All groups share one centre, and each spreads out both ways along 13 directions, with some noise.
Known rows, each followed by its group:
[-18 -18 -29  14 -23 -61 -12  15  16   8  36  22   1  13  -5   4  11  18
   9  12  -5  -9 -15  19   3] => lazuz
[-19  20  27 -27 -20  -8  40  18  -9 -12   6 -11 -23 -12 -38 -32  32 -40
 -37  -8 -35  13  -8 -40   5] => zetus
[ 20  33 -33 -22 -27 -18  -1  17   6  16 -13 -22  21  -8   8  -3   8  -9
 -17 -30  14  52  25   2   5] => degel
[-20  19 -14 -14  -5   8  10   0   9  38 -20  -3 -13 -16  -1 -15  -1   4
 -21 -36  54  24 -62   2  15] => degel
[-70 -23  -9  11  38  16 -12  15  24   6  13  -1  -7  46  37  -4   6 -36
  13 -50  -2  10  25 -21 -14] => bofug
[-32   2  16  13 -23  10  -9  -9  16 -20  34   3  21 -19 -21  -4 -41 -36
 -18  -9 -25  10  24  24 -10] => Sozok
[-39 -12   9   0 -18  -8 -16  52 -12   7  46   9  -9 -10 -19 -11  16 -27
  14 -11 -21 -33  21  -1  11] => zetus
[-27  -5 -16  19 -20 -11   5  66 -31   9  25 -13  -8 -34 -15  31  25 -20
  -6 -39 -11   0  10  22 -30] => degel
[ 28  20  37 -16  -8   9  17   7 -20 -31 -33 -18 -12 -45  -2  -6  30 -25
 -24  31 -37  -9   7 -16 -17] => bofug
[-22  23  16  20  -3  46   3  44  -5   2  10 -16  10 -14 -18 -47  30 -36
  -5   0  -5 -18  11  -2  23] => bofug
[ 61   3 -12 -22 -24 -49  -5  16 -15  23  -8  18 -11   4  -7  10  48  30
   4 -15   3   3 -25 -10  22] => Sozok
[-18  34  -2   1   2   7  16 -29  19   2 -23   5 -15  19  12  -7  21 -20
 -41  25  44  36 -17  -2 -13] => zetus
[-13 -29  17  24 -15   2   7   9 -18   9  29  39 -32  11 -39  49   4  10
 -14  -3   2 -30 -13  17 -18] => bofug
[-34 -50 -12   1 -15 -25  18  51 -34   8  -4 -12  11 -12  20 -20  27 -24
  14   4  18   0  -7 -14  21] => lazuz
[ 18 -15  10  -7  43  23  14 -12  -2  22 -29  -4 -20  41  55  12  32  -1
   6 -50  38  25 -16 -25  -2] => Sozok
[-26 -26  -1  21   1   9   8  21  -9  -2  23   5  -3 -17  -8  16  -6   5
 -14  22  15 -19 -25  24  18] => bofug
[-16  15   8  30  34  27  11  -2  31  13 -15  -3 -12 -12  24 -16  20  -2
 -13 -17  23   3  -5   0 -11] => bofug
[ -8  21   3 -16 -19  19 -11   0 -19   4 -21  -4  10 -28  -4  16  -2 -43
 -26 -28  -2  42   9 -13  -1] => zetus
[  9   8  17  11 -10  12 -12   6  -7   5   2  16   1 -13 -14  20   4 -14
  -4  19   0   1  49   5  -1] => lazuz
[ -9  -6 -23  29  -7  -3  -3  -3 -16  21   5  10  25 -10 -13  26  -9   3
  -1 -62  27  50 -16  13   7] => bofug
[-36 -27   3   8  -6  14   0  22 -23  44 -24  11  -9 -14  -3   2 -23  -5
  23   1  71   0  33   2  -2] => lazuz
[ -2   9   3  23  47  15   7 -23  32  -1  13 -10 -18  11  26 -17   8  27
   8   9  20 -22 -17   7  -7] => zetus
[-29 -20  -7  -8 -35  -7   2  32 -28  -4 -12 -18  17  15   5 -15   0 -34
  12   2   3  16  14  -1 -25] => zetus
[ 20  -8   7 -13  29   4 -25 -13 -33 -17  11   2 -17   2  32  30  28  15
  17   9   1 -22 -73   1   6] => lazuz
[ 22  32 -16  26 -37  33 -16  15 -40  14 -17  -7  48 -44 -40  10  -6   0
  -1   3  29  30   3  33   5] => bofug
[ -6  22 -27 -20 -12  18  -9  -1  10 -15  32  -2   3  16 -22  11 -16   0
 -45   4 -14  20 -29  10  47] => bofug
[ -1 -14  36  12  11  28 -13  -4 -48   0  42  -8 -15 -34  -4  25  -4  -1
  20 -28  15 -16 -39  19 -10] => lazuz
[ 41  35  48   4  10  22 -21 -47  -1  12 -22  19 -14 -25   4   7  10   5
   2   1  28   1   4  -1 -18] => lazuz
[  9  12  14  -9 -22   0  -2  -2 -18   4 -25   1 -13 -22 -14  10  -2  -3
   2  13  -2  -6   7   7 -35] => lazuz
[ 15  23  32  38 -28   4  18  -8  39   1  -2  20   8  28 -16 -31  31 -29
 -34  19   7  14  43   6 -12] => zetus
[ -7 -26 -14  -2   2  -6  -7  46 -17  16  35  -4   0 -16  14  17   1  -8
   2 -20  20   2   5   9  50] => zetus
[-15   9 -28  20 -25  -3  -5   6  -2  22 -28  19   6   7 -28  17 -12  24
  -6  35  27   1  -1  21 -19] => bofug
[ -2   9  30  29  -3  35  23 -16  56  -5  16   2   1  17  -3 -31  -7 -29
 -44  -2  13  14  37  18   3] => zetus
[ -1  35 -18 -10  28  55  15  -9  17  14 -19  -7 -13  41 -10   6  -8   8
 -29  -8  23  22  -2 -17  27] => lazuz
[  8  26  10  12  16  41 -25  17   5  -1  42  -4   2 -27   3   1  23 -17
 -17 -36   0   3 -13   4  55] => Sozok
[ -6 -41  -8  30 -18 -23   5  31 -19   6 -24  26  11 -11  -8  17  35   5
   5  -4 -17 -14 -23   4  -9] => degel
[  0  23 -11 -16   7  16  22 -23  37   5 -36  -2  -6   8 -12  -3 -31   5
 -27 -13  -6  24  25 -17  -6] => lazuz
[ -3  33 -22 -10  16   5  13  22  32  21 -11 -16  -7 -22 -20 -19  -7  21
  -9 -29 -14 -14   9 -12  18] => zetus
[  4   3  20   8   1   2  33 -25  18   5 -14  -7   8 -33   1  -5 -11 -15
 -36 -34   7  44  18  -6  -6] => Sozok
[ -4 -21 -10   9  22  34 -21 -34   4 -28  18 -17  50 -15  30  11 -68 -11
  13 -18  -9  30  18  14  26] => Sozok
[ -7 -38  -3  19 -26 -40   1  38 -14  -1  -6  -2  27  -8   5   5  18 -24
  22 -18 -23   6  49  -2 -24] => degel
[ 17  35 -33  25 -35 -28  -1   9   7  11  11   3  36  -9 -37  -5  28  11
 -18 -40  -6  44 -26  22   5] => lazuz
[-27  26   0  14 -18   5  -6   2  24  12 -19  13  17 -13 -13 -44  -6 -18
  -9  34  19   2  26   3  14] => degel
[ -2  28   5  11  -1  50  -6  -2   0  14  -3  -2   1 -11 -13   6 -12  -8
 -11 -21  30  11   0  18  -4] => Sozok
[-35  -2  28  17   4  24 -22 -19  -6  -4  -1  13  30 -29   2 -18 -22 -40
  23 -20  -8   8  13 -11  -4] => degel
[ -8  37 -12   0  31  25  -3 -11  34  -2  -7 -10  -6 -10  25 -13  17  -3
 -23 -15   7  14 -39  -2  21] => degel
[-13 -19 -15  35  21  13  -9 -31  12   3 -17  18  37  -8  16  32 -31   3
  -3 -27   8  41   4   0  16] => Sozok
[ 32   1  -3   7 -33 -72   7  15  -7  -8  54 -24  10 -40  -5   4  27   8
   3 -45 -24  15 -19  30 -26] => lazuz
[-21 -25   2  -5 -23 -25  17  -8  -9  26  15  18 -24 -17 -31  20 -38  15
  -7   1  43  -6   0  14  -9] => Sozok
[  9  26  -7  -6 -30  25  33  18  38   6  -5 -42   3 -23  -9 -38 -29  -8
 -37  -9  13   6  17  38 -12] => zetus
[-10 -15 -24  -6 -15 -48 -10 -12  11  -5 -36  12  21 -22  15  -1  -1   8
   5   3 -30   6 -22  -4 -18] => lazuz
[ 48 -39  38   9   6  15  25  -1  -1 -13  -8  -3   5   5  39   5  36 -17
 -16 -50 -29   8 -20  -8  10] => bofug
[ 58   8  12  11 -36   2  -7  -4  17   3  24  -5  19  -5  10  -1  11 -11
 -23 -17  19  23   8  37  18] => zetus
[ 38  23  40  27 -19  27   3  20 -22  15 -24   3   4 -32 -21  -2  43 -24
  -2 -19   2   3  45  -4 -18] => bofug
[ 28   4  33  21 -32  -9  26   6   3  -2  -8  -9  15 -33 -12 -27  15 -15
  -7  13   3   2  35  20 -29] => degel
[-38  -1 -16  -3  24  42 -15   8  21 -25  29 -15   3  24  27 -23 -19 -14
  -3  22  -7 -21 -25  16  34] => bofug
[-21   7  -5  11  14  38  -2   4 -16  22 -32  24   9 -15 -18  14   8  -4
 -14  -9  21  20 -27 -27  45] => degel
[ 31 -13   0  -5   7 -57  -9   2 -12   0  24 -12   2 -43  37  25  35   9
  13 -38  -2  18 -24  -2   7] => lazuz
[  7 -22  21 -25 -16  -1 -10 -33 -40  -5  -2  18  10   6 -18   9 -30  -2
  16  -7   2   9 -32 -14  12] => degel
[  1  33 -17  -3 -32   1   8   9 -20  18 -23  15 -12   6 -60  24   0  19
 -18  13   5   3  -7   5 -24] => Sozok
[  4  13  -2 -44 -17  15  12   5 -35  10   2 -24 -13 -12  -7   1  -9 -15
 -18 -36  27  35 -36  -8  28] => degel
[ -3 -15  35  27  19  16   5 -13  28  -4  33 -17   5  -6  37 -27  -7 -19
  10  -3  16  -8  34  20 -10] => degel
[  3  15  29  37  10  47  -6 -18  -4 -14 -13  10  30  -6   8 -27  35 -30
  -7  -9 -11  13 -50  -7  22] => lazuz
[  7  47   6  10  14  71 -21 -40  -9   3 -24  12  14  -4 -25  19 -19  -5
 -12 -16  14  23 -28   3   9] => degel
[ -6 -12  21   4   8  -4  -5  13 -19  20  21  24 -19   5  -7  43  15 -29
  -1 -67   0  30  50 -32   6] => bofug
[-24  -4 -19  11 -25  -5  11  10  14  -1  22  13   6  12 -39   4 -17  -1
 -31  12  -6   1   3  18   9] => Sozok
[ -7 -13  28  27  21  59  16  20 -25  -4   6 -11   7  -6   5  -7  12 -27
 -11  -5  25  10   2  -7  27] => degel
[  5 -34   2   6  23  16  39  15 -28   7  -8 -13 -11   3  14  21  12   9
  -7 -20  36  16 -13 -14  13] => Sozok
[-51  10 -34  13  19  37 -29  26 -12  10   8  11   6  -2 -12  18 -25  -3
   8  30  22  -8  20   7  31] => Sozok
[-33  18  13  43  -4 -21 -22 -30  41  20 -19  51  -1 -47 -18  -4  -5  19
   3  -8  -6 -27 -23  19 -38] => degel
[ 33  14 -11 -17   5  -3 -20 -36  23  -6  -8   7  18  21  18   4 -13  13
   4 -18 -14  23  -3  -5  11] => Sozok
[-15  23 -21  10   3  33 -28  -4   1   1 -27   2  16  10  -1   2 -16   1
   7  23   2  -2  -4  16 -12] => bofug
[ 22  36  17  15 -17  38  24  -1  17   0   1  -9   1 -40 -43  -1 -19   0
 -43 -15 -17   4   7  22  -4] => zetus
[ 22  48  32   2  -3  24   3  12   4  11  26 -16 -11 -25 -20 -42  25 -15
   5 -15  21 -11  19   1  10] => bofug
[-13  15   3  18  15  21 -11  22   2 -18  34 -15  -5 -20  14   2  20 -16
 -14   5 -10 -14 -15  20   0] => lazuz
[-30  -2 -10 -18  14  27  -7  14  -2   2  32   0  -3  -7  -7   9 -36 -17
  -7  -5   6  11  28 -13  51] => Sozok
[ 15   0  -7   1   7  -1   1  34   8   4  33 -14  -1 -11 -13  -8  -4  25
  19 -24 -22 -41   1  18  14] => zetus
[  2  19 -24  13  35  21  -5  -6  -6   2   3 -12  -2  -7  19   5  12  27
   2   7  39   6 -51  16   9] => zetus
[-31  21 -26  15  14  27  21  16  39  12  -3   0  -2   7 -41 -23 -27  17
 -13 -13  -8 -17  26  -1  13] => zetus
[ 49   5 -15  -7  32 -12 -17   2   5  -9 -14 -44  17  -5  74 -28  41  10
  33   5  13   6  -9  -7  19] => Sozok

New rows. What belongs after each?
[ -5  -6  14 -13  -6  29  22  -9   8 -34  40 -20   5  -6 -21   1 -42 -19
 -36 -15 -34  12   3   9  21] => Sozok
[-22 -13  39  14   8  26  28  11 -31 -19  18 -13   3 -23  21  -4  31 -62
 -41  -5  21  42  -6 -20  30] => zetus
[ 24  -5 -22 -22 -24  -5   2  -1   3 -12 -40 -14  12  14   8  15 -21  -3
 -10  11 -36  13  32  -2 -23] => lazuz
[ 27 -17   2  13  32  24  33  10  10   9  -9  -1 -11  17  24   2  21  17
 -27  21  39  10   3  -9  60] => degel
[  4  54  -5   6  17  56 -40 -11   5  11 -16  -2  25 -36   6   4  -4 -20
  -3 -34  11  31  14  -3  23] => Sozok
[  3  30 -25  -6  17  15 -42  -4  19  10 -10  27   7  28   1  15  21  -2
  -3 -18 -17  16   1 -24  31] => Sozok
[-29  -7 -24 -17  16 -16  22  -9  13  46  -3  11 -31  16  -8   2 -25  36
   4 -20  71   7 -17  -7  10] => lazuz
[ 60   7  -7  -9 -24 -43  -3   3 -16  -7  15   1  10  10 -13  27  28   9
 -12 -16 -24  26   5  -2   7] => lazuz
[ 25 -10 -11  -3 -36 -45   2  26  13  -6   5 -17  24  -8  17 -22  12 -14
 -11  24  -5  19  45   9  23] => degel
[ -7   4  -4  18  25  25  30  -3 -20  -2 -19  -6  -1 -18 -19  17   4   6
 -21   2  11  18 -17 -14   4] => zetus
[ 11  21  14  24 -10   9   5   7 -29  18  -5   2   5 -53 -38   6  10   9
  -1   4  31   0  -1  12  -5] => bofug
[-27  73  -8  -6  -1  15  -9 -25  47  17   3 -10 -14 -20  -6 -34 -12   1
 -25 -15  30   7 -33  20 -22] => degel
[ 46  -9   7 -26 -29 -26  -1  -5  -6  20   3  -9   2  -9  12  -5  -8   8
   7 -25  39  16   2  15   5] => Sozok
[ 29  11  -4   1 -26  10  11  -6  12   3  -9  -5  16   5 -19  -2 -16   1
 -24 -15  -3  17  13  15  -8] => zetus
[-14  33  -5  -9   1  49 -18  10   5 -35 -31 -10  -6 -15  15  23  -5 -35
 -39  61 -26   3  29   5 -10] => bofug
[  5 -13  -2   3  33  -5  -1  -1  -3 -17  43   3   3  -1  13  27   9  -7
  -8 -39 -27  19 -12 -19  42] => lazuz
[ 24  29 -40   9 -17  -3 -16  -2  48  19 -25 -11  35 -14  37 -27   7   5
 -18 -23  26  39 -14  26  22] => degel
[-15   0   0   9 -21  19  -4   7 -15   2 -15  -4  32  16 -16 -21 -14 -31
  12  15  16  17  37  -7  10] => degel
[-15   5 -16 -20  39  24 -29  -1  -4  -8  12  -5  -7  26  21  16 -17   2
  20   3  -3  -7  -4 -12  30] => Sozok
[  9   4 -29   8 -14 -54 -38   9   1  21   8  30   9 -11   7  34  26  23
  11   4  18  10  -4  12  13] => lazuz
[ 42   4  18  16  24  38  41  -8  -4 -24 -28 -50  32 -32  13 -25  -5   0
   1 -39 -24  13  10   1 -20] => zetus
[-34 -30   4  -6  12 -16  12  33  12  14  56  12 -32  34  -4  -8  14  -9
   0 -24  15 -18  10 -18  35] => bofug
[ 12 -14  34   8   6 -31  11 -28  23   4  34   4 -12 -10  17 -14   3   1
   7 -22  15  -1  -4   1  -5] => lazuz
[ 10  67  36 -22 -31  10   5 -16  24  -6   0  -2 -22 -16 -24 -33  32 -42
 -45 -14 -22  17 -11  -8 -22] => zetus
[-29  63  -8 -18  15  19  -4 -20  44  -3  -4 -35  -6  10  24 -56   1 -26
 -11  -4   9  20  -2  -3 -15] => degel
[ -9  -4 -37 -15  -8  -9  -5  -6  29  32  16  -3 -16  50  16 -11 -27  27
   0 -12  62   1 -32  34  -2] => degel
[ 18  -7 -12   3 -10 -11 -12   3 -36  25 -16  14  21 -24 -17  25  -7  18
  25  -5  39  20  15  -2  23] => bofug
[ 11  -5   1  23 -14  23 -22   3 -38  12  -4   7  35  -7 -21   5  -4   2
  35 -25  10  -2 -14  16   1] => bofug
[-11  14  -4 -14 -31  -7  21   5 -21  -1 -14 -12 -17  -4 -29   3  -1  -5
 -23  25  10  10 -22   6 -30] => zetus
[  5 -40   8 -10   9 -17  38  28   3  -2   6 -16   3  -3  -7 -21 -18   5
  13 -28 -38 -23  36 -20  12] => zetus
[  8  34 -16  -4  31  35 -20 -21   8  15 -17  -3   9 -27  24  19  -5   2
 -14 -41  18  42 -14  -8  33] => zetus
[  4   2  39  -9   9  38   5 -19 -26 -27   9 -19   4 -42  -2  10 -16 -33
  -4 -39 -34   6 -11  -5 -11] => zetus
[-11 -10  36  14   7  -8  37  26  -8  14  28  11 -35 -24 -19  -4  35  -8
 -18 -24   9 -22  -4 -10  12] => bofug
[-17  14 -27 -25 -12 -16   3  16  -3   2  24  -8 -27  27  -9   5   1   9
  -4   2   2  -5 -35  12 -18] => degel
[ -3  27 -13   9   5  13 -21 -19  32   6  -6  10  19   3   4 -13 -18  -5
  -2   7  12  15  24   6  16] => degel
[-27  61 -42  21  12 -17 -14  49  17  11  12   0 -13 -62 -14  29  33   2
 -31   2  -2  13  20  10   6] => lazuz
[-10 -41   1   7 -11   0  12   7 -16 -21  10  -8  18   8  10   7  -6 -13
  -2 -21 -31   4 -42  13 -12] => bofug
[ 41   9  33  22  -5   0  33   5  15  -9  22 -11 -12 -38 -29 -16   3  22
 -13  -4 -28 -38  17  24 -23] => zetus
[ 28  45 -26  -6  -2  18  12  -5  25   7 -19 -43   5   8  10 -35   7  20
 -15  -6  18  18 -32  27 -13] => zetus
[ 14 -15 -18   5   8  24   4  29 -44   0   4 -15  26 -38 -13  37 -11   8
  -7 -33  11  23 -13   6  47] => zetus
[ 24  32  11  12 -41  24   2  34 -40  13  13 -10  25 -43 -59 -15  22 -17
  -1 -16   9  11   8   8  29] => bofug
[ -6  12   7  -2  12  16   9 -19  -8 -15  -2   2  -1  25 -30  -7  -9  15
  15  -5 -39 -24 -31 -10 -26] => zetus
[-13 -11  -8   1 -25 -31  14  18 -18  11 -26   3  -2  -3  -2   9  19 -11
  -5  24  17  17  15 -10 -26] => zetus
[ 15   8   2   8 -21 -44  -8  -3  17  33 -26  25   9 -22  10  -3  32  -8
  -1 -28  14  29  19 -15  -2] => Sozok
[-15 -54 -10 -23  -9 -20   6  11   5 -19  36   1 -11  52  22  18 -11 -10
 -16  -2 -20  -1  -8   7   5] => bofug
[ 13  -8 -26 -17 -13 -15  -5   0 -21  27 -32  30   7  10 -31  49 -21  17
   1 -18   6  34  44 -29  19] => lazuz
[ 19  -9   3 -14 -29   1   1  -4 -11  -3 -10 -20  24  15  34 -15  13 -39
 -11 -18  19  48   2   3   2] => zetus
[ 27  16   4  49  41  31  -7  -8  42  -1  -9  15  16   6  11  13  13  10
 -20  25   5  11  70  -1  31] => degel
[ 12  35   6  -8 -29  33 -28  29  10 -14  55 -16   2  16 -21 -25  10 -28
 -11   6 -18 -23  -3  32  19] => Sozok
[-23  13  49  28   5  39  -2 -31 -29 -23  -4  21   0 -12  -6  27  18 -45
 -23   8   0  28 -12 -15 -23] => zetus
[  1 -15  13  14   6 -21 -25   4 -21  10   6  50   8  18  -2  30  43 -15
  11  -5  -4  18  24 -39  31] => zetus
[-12  -3   1   4 -19 -12   9  14  18 -15 -29 -21  18 -38  25 -21  -3 -27
 -10   3 -30   6  24   2 -28] => lazuz
[  1 -47 -25 -12  -4  -4  -8  16 -24 -22  21 -14  22  18  21  27 -23  -3
  15 -23 -26   2 -20  14  11] => lazuz
[ 37   9  -1 -26 -35 -24 -19  -2   7  10  -3  -1  14  11  22  -9  17 -15
  -3 -28   0  32  13  -2   5] => zetus
[ 10  25 -35  26 -30 -33   2  15  29  13  14   3  36  16 -11 -26  36   4
 -17 -13   9  33  -9  22  15] => lazuz
[ -8 -15 -27 -28   4 -33  -9  17 -20   6  11  -7  -9  27  22  -3  23  11
  23   6  14  -8 -36 -10   6] => zetus
[-29  61  -5 -21 -27  11 -26 -18  15   4   6 -12  17 -42 -17 -28 -25 -34
 -12  -9   3  20 -14  14  -1] => degel
[  5   0 -19 -29  -6   9   1  -6 -13  -3 -18 -45  14  -2  37 -10 -18  -9
  10 -25  11  23 -30  10 -14] => zetus
[ 16  -5   5  43  29  34  62  -5 -42 -22 -37 -35  19 -28 -12   7   8  21
  -9  15   9  19 -17   0 -25] => zetus
[  1 -34   1   8  -6  15  18  37 -13  -1 -32  -8  30  16  10 -26  32 -20
  -4 -28 -31   2 -15 -26  30] => bofug
[ 38 -24  25   0 -31 -49   8 -17 -10   4  40   5  10   3 -10  -4  -2   3
  13 -33   3   8   8  15 -11] => lazuz
[-69 -21   1  -1  29  10  13  17   6   4 -14   3  -9   9   8 -12  -7 -33
   5  -8  -1   1  30 -47   3] => zetus
[ 53 -26  14  -9  -2  17  -8  -7 -17 -26 -13  -2   8  -4  28  27  -8   2
  -6  36 -12  -5   1  18  14] => bofug
[  3 -12   6 -17  25 -27  18  -3  -2  21  29  16 -22  -2 -10   5  10  12
   0 -50  10  12 -19 -40  52] => bofug
[ 19  12 -37  13  11  25 -22  12 -23  19 -16 -10  28 -19  12  34   3  18
   7 -24  31  28 -14  12  23] => zetus
[-16  21   5  20   8  11 -21  -9  -9  25 -16  33 -14  -7 -19   4  16  10
   3  16  42 -10 -34  -4  14] => lazuz
[  5  -2  50  18  21  62  13  -7  22  -9  20   3   3  21  12 -24   6 -46
 -18  15  14   2  53  -5  35] => lazuz
[-24 -12 -32  -4  34  22 -34  -8 -15   1 -18  17   1 -11  15  42  -6  21
  13 -13  -3   1 -53 -14  26] => lazuz
[  8  25   4 -14  32 -14  11 -31  42   7  -2 -24 -12   6  36 -34   5   5
  10 -24  17  13  -6 -11 -16] => bofug
[ -7 -26 -13   9 -15  18  20   1   8   3 -15   3  24  40 -21  -9 -34   4
  -3  -7 -11   7  34   1   5] => zetus
[ 27 -15   2  -5  14  -3  33  17  -8   1  44 -10 -42  49 -17  44  -5  32
 -12  21  28 -12  43  13 -11] => degel
[  1  22 -17 -20   0   1 -11   1 -19   2  27 -19  19 -20  -8 -11 -14 -10
   5 -10  16  28  11 -11  44] => bofug
[ 14 -37  19  16 -39 -21  31  29 -19   9 -23 -18  29 -27  22 -32  30 -30
   5 -27  17  21   9   2  -7] => degel
[-11 -47 -19  18 -17 -20   2  15 -13  22  15  23  12  38  -9  15  -6  18
  22 -28  27   3 -10  15   4] => bofug
